The same things were measured in two ways. Each way mixes the same 4 hidden numbers, adds some noise and spreads widely along 2 directions of its own, which tell nothing about the thing.
(in the rows, 128 means zero)
Some things both ways: the first way, then the second way.
[115 123 146 162 154 115  97 128 146 102 134  93  73 122 185 101 133]
[119 134 106 140  97 157 147 129 162 149 105 125 124 134 142]

[ 65  81 137 131  69 140  84 147 169 104 187 106 133  92 156 131 130]
[105 106 145 189 124 209 140 180 156  98  93 164  94 110 110]

[106 126 121 137  90 156 149 144 122  97 128 123 140 136 112 147 137]
[110 106 126 169 160 148 150 143 125  86  68 161 134 159 133]

[140 158 147 175 140 159 155 145 155 100 108 103 113 178  96 147 169]
[160 158  47 159 114  90 138 137 128  86  57 100 128 172 125]

[148 137 130 140 150 119 117 109  74  94  95 118  76 139 163 101 122]
[122 137  89 100 115 128 198 121 121 158  99 147 152 156 153]

[165 141 120 146 137 151 170 113  94  60 111 133 144 162 103 121 142]
[123  86  87 133 158 126 124 109 113  91  87 131 169 167 162]

[ 87 110 109 111  55 175 161 154  95  97 122 135 165 128  92 160 126]
[130 152 117 163 152 117 116 147 142  55  53 145 138 175 120]

[126 100 172 140 116 170 113 131 165  93 160 123 163 122 111 112 167]
[137  91  89 197 129 177 105 130 144  72  94 118 125 140 131]

[ 88 109 113 132  79 129 109 131 139  94 169 121 111 134 144 131 123]
[112 137 128 138 136 151 117 142 167  91  74 145 133 142 135]

[106 101 109 140 147  87  99 120  82  75 129 104  90  91 217  82  91]
[ 87  86 166 108 129 208 126  87 181 163 109 152 174 170 194]

[125 118 131 138 106 143 129 125 139  79 148 123 139 139 124 127 135]
[135 126  77 141 138 153 128 138 129  79  89 127 141 136 135]

[ 58 115  94 104  15 145 114 148 114 117 155 129  97 141 129 172  99]
[116 193 148 131 133 123 103 173 170  79  32 151 136 175 125]

Other things, the second way, with their names:
Z_559: [116 122 126 120 138 140 123 124 147  97  84 164 164 153 153]
Z_503: [133  82  68 149 112 161 151 104 123 132 126 121 153 146 160]
Z_965: [ 86  75 152 134 117 224 158 117 159 178 128 147 138 119 165]
Z_4: [172 157  35 173 113  95 130 169 122  49  62 108 106 146  92]
Z_757: [103 141 143 127 125 143 170 119 144 155  78 152 146 175 160]
Z_632: [112 157 104  64  95 146 156 102 167 173  97 126 160 155 170]
Z_284: [131 108 101 183 133 149 144 148 125  89  80 141 118 154 119]
Z_893: [106  88 128 140 162 162 139 123 132 103  93 166 161 148 151]
Z_108: [137 203 121 147  98 123 152 179 158  90  46 137  99 153 108]
Z_151: [140 118  58 134 125 123 121 127 138  84  96 122 150 147 142]
Z_14: [114 195 132 131 124 121 181 176 140 120  52 147 107 161 113]
Z_921: [134 139 126 183 133 149 114 153 155  84  55 138 119 161 127]
Z_2: [119 142 121 102 151 111 142 113 138 112  78 150 175 179 163]
Z_751: [144 178  80 126  99  97 165 141 132 122  68 120 131 164 122]
Z_701: [ 93 130 153 125 140 160 133 130 158 114  69 173 145 156 154]
Z_810: [130 142  76 126 109 128 187 129 111 142 102 130 130 150 136]
Z_841: [144 178  82 152 101 135 123 172 163  89  73 126 108 134 108]
Z_206: [150 112  52 124 133 125 125 120 133  85 107 124 150 143 151]
Z_731: [115 117  86  62 125 126 144  67 141 158 124 127 203 159 194]
Z_753: [139 130  62 107 111 121 190 112 113 149 116 133 152 158 160]
Z_439: [107  79  97 132 133 172 153 122 130 121 126 144 152 132 153]
Z_993: [118 126 116 160 127 150 122 138 156 100  65 126 127 157 143]
Z_899: [121  93 114 148 147 137 140 113 131 105  87 152 155 168 153]
Z_776: [151  75  39 153 131 160 106 101 131  86 131 103 145 124 134]
Z_700: [137 124  78 107 147 119 135 120 138  86  89 141 171 158 153]
Z_153: [ 72 100 201 147 190 179 116 147 159  87  59 192 154 163 152]
Z_984: [122 155 126 111 119 127 136 119 156 136  59 142 164 181 157]
Z_946: [114 106 112 187 128 168 148 156 137 102  82 143 117 140 129]
Z_467: [ 92 132 146 143 110 174 170 150 152 145  85 157 121 152 133]
Z_36: [109 142 122 106 138 131 155 119 146 134  77 143 148 160 155]
Z_49: [105 137 129 109  97 170 198 141 140 184 107 146 126 136 148]
Z_156: [145 219  99 166  92  88 173 179 147 108  31 121  97 184  91]
Z_834: [129 153  91 152 110 129 159 174 132  88  75 140 116 137 108]
Z_610: [143 184  68 130  67 103 229 151 109 180  91 111 103 149 120]
Z_836: [163 145  33 111 161  35 159 121  81  61  76 127 172 188 132]
Z_67: [121 114  88 135 100 182 159 124 151 153 119 126 135 119 142]
Z_230: [129 116  64 101 128 118 179  98  98 133 110 136 163 151 154]
Z_999: [151 115  71 144 153 106  95 121 142  45  69 137 161 173 135]
Z_988: [103 103 100 122 108 203 180 125 136 164 138 141 131 113 153]
Z_500: [105 153 161 142 131 170 130 165 170 102  71 157 130 148 129]
Z_257: [118 159 105 122  76 153 171 122 154 176  89 122 134 161 151]

Some of these things the first way, each followed by its name:
[131 139 141 163 158 135 126 129 109  97  97 103  96 135 155 114 138] -> Z_810
[106 130 145 172 131 139 129 149 170  93 146  97 120 138 136 128 147] -> Z_946
[ 89 121 126 143  94 152 128 157 132 109 121 106 122 125 130 147 135] -> Z_834
[145 122 145 135 177 141 131 124  54 100  64 120 112 111 157  91 132] -> Z_753
[139 117 140 132 120 157 137 127 110  87 128 130 145 129 119 120 149] -> Z_151
[130 114 127 155 145 120 131 118 126  69 137 104 127 119 154  98 123] -> Z_439
[ 89 152 147 154  99 156 121 157 151 147 102  97  61 159 120 161 157] -> Z_156
[ 54  87 102 104  46 131  97 144 113 109 164 120 117  97 162 142 104] -> Z_500
[101 120 128 152 143 100  86 128 107 108 115  93  54 108 210  94 109] -> Z_49
[ 84 109  79 102  35 125 117 120 115  71 196 143 124 128 143 148  89] -> Z_153
[116 126 142 162 169 109  96 134 115 122  86  96  61 113 194  92 129] -> Z_257
[166 103 168 134 143 160 106 102 129  68 153 136 163 120 130  89 156] -> Z_776
[111 139  85 127  94 125 146 127  72  84 114 129 105 142 140 137 103] -> Z_2
[116 122 105 129  87 122 121 110 114  76 160 128 104 144 148 126 105] -> Z_559
[ 73 137 111 148  84 131 129 157 131 119 122  99  76 143 141 159 123] -> Z_14
[117 132 144 184 177 101 106 135 154  89 125  85  89 117 185  97 131] -> Z_67
[127 151 160 183 199 126 120 154 115 133  47  78  48 131 167 108 157] -> Z_610
[166 146 102 161 185  90 140 101  69  61  87 112  81 140 181  88 102] -> Z_731
[138 130 111 129 104 148 142 117  88  75 125 138 126 145 120 126 121] -> Z_700
[133 125 122 135 117 148 146 126  99  80 118 128 140 140 118 124 137] -> Z_899
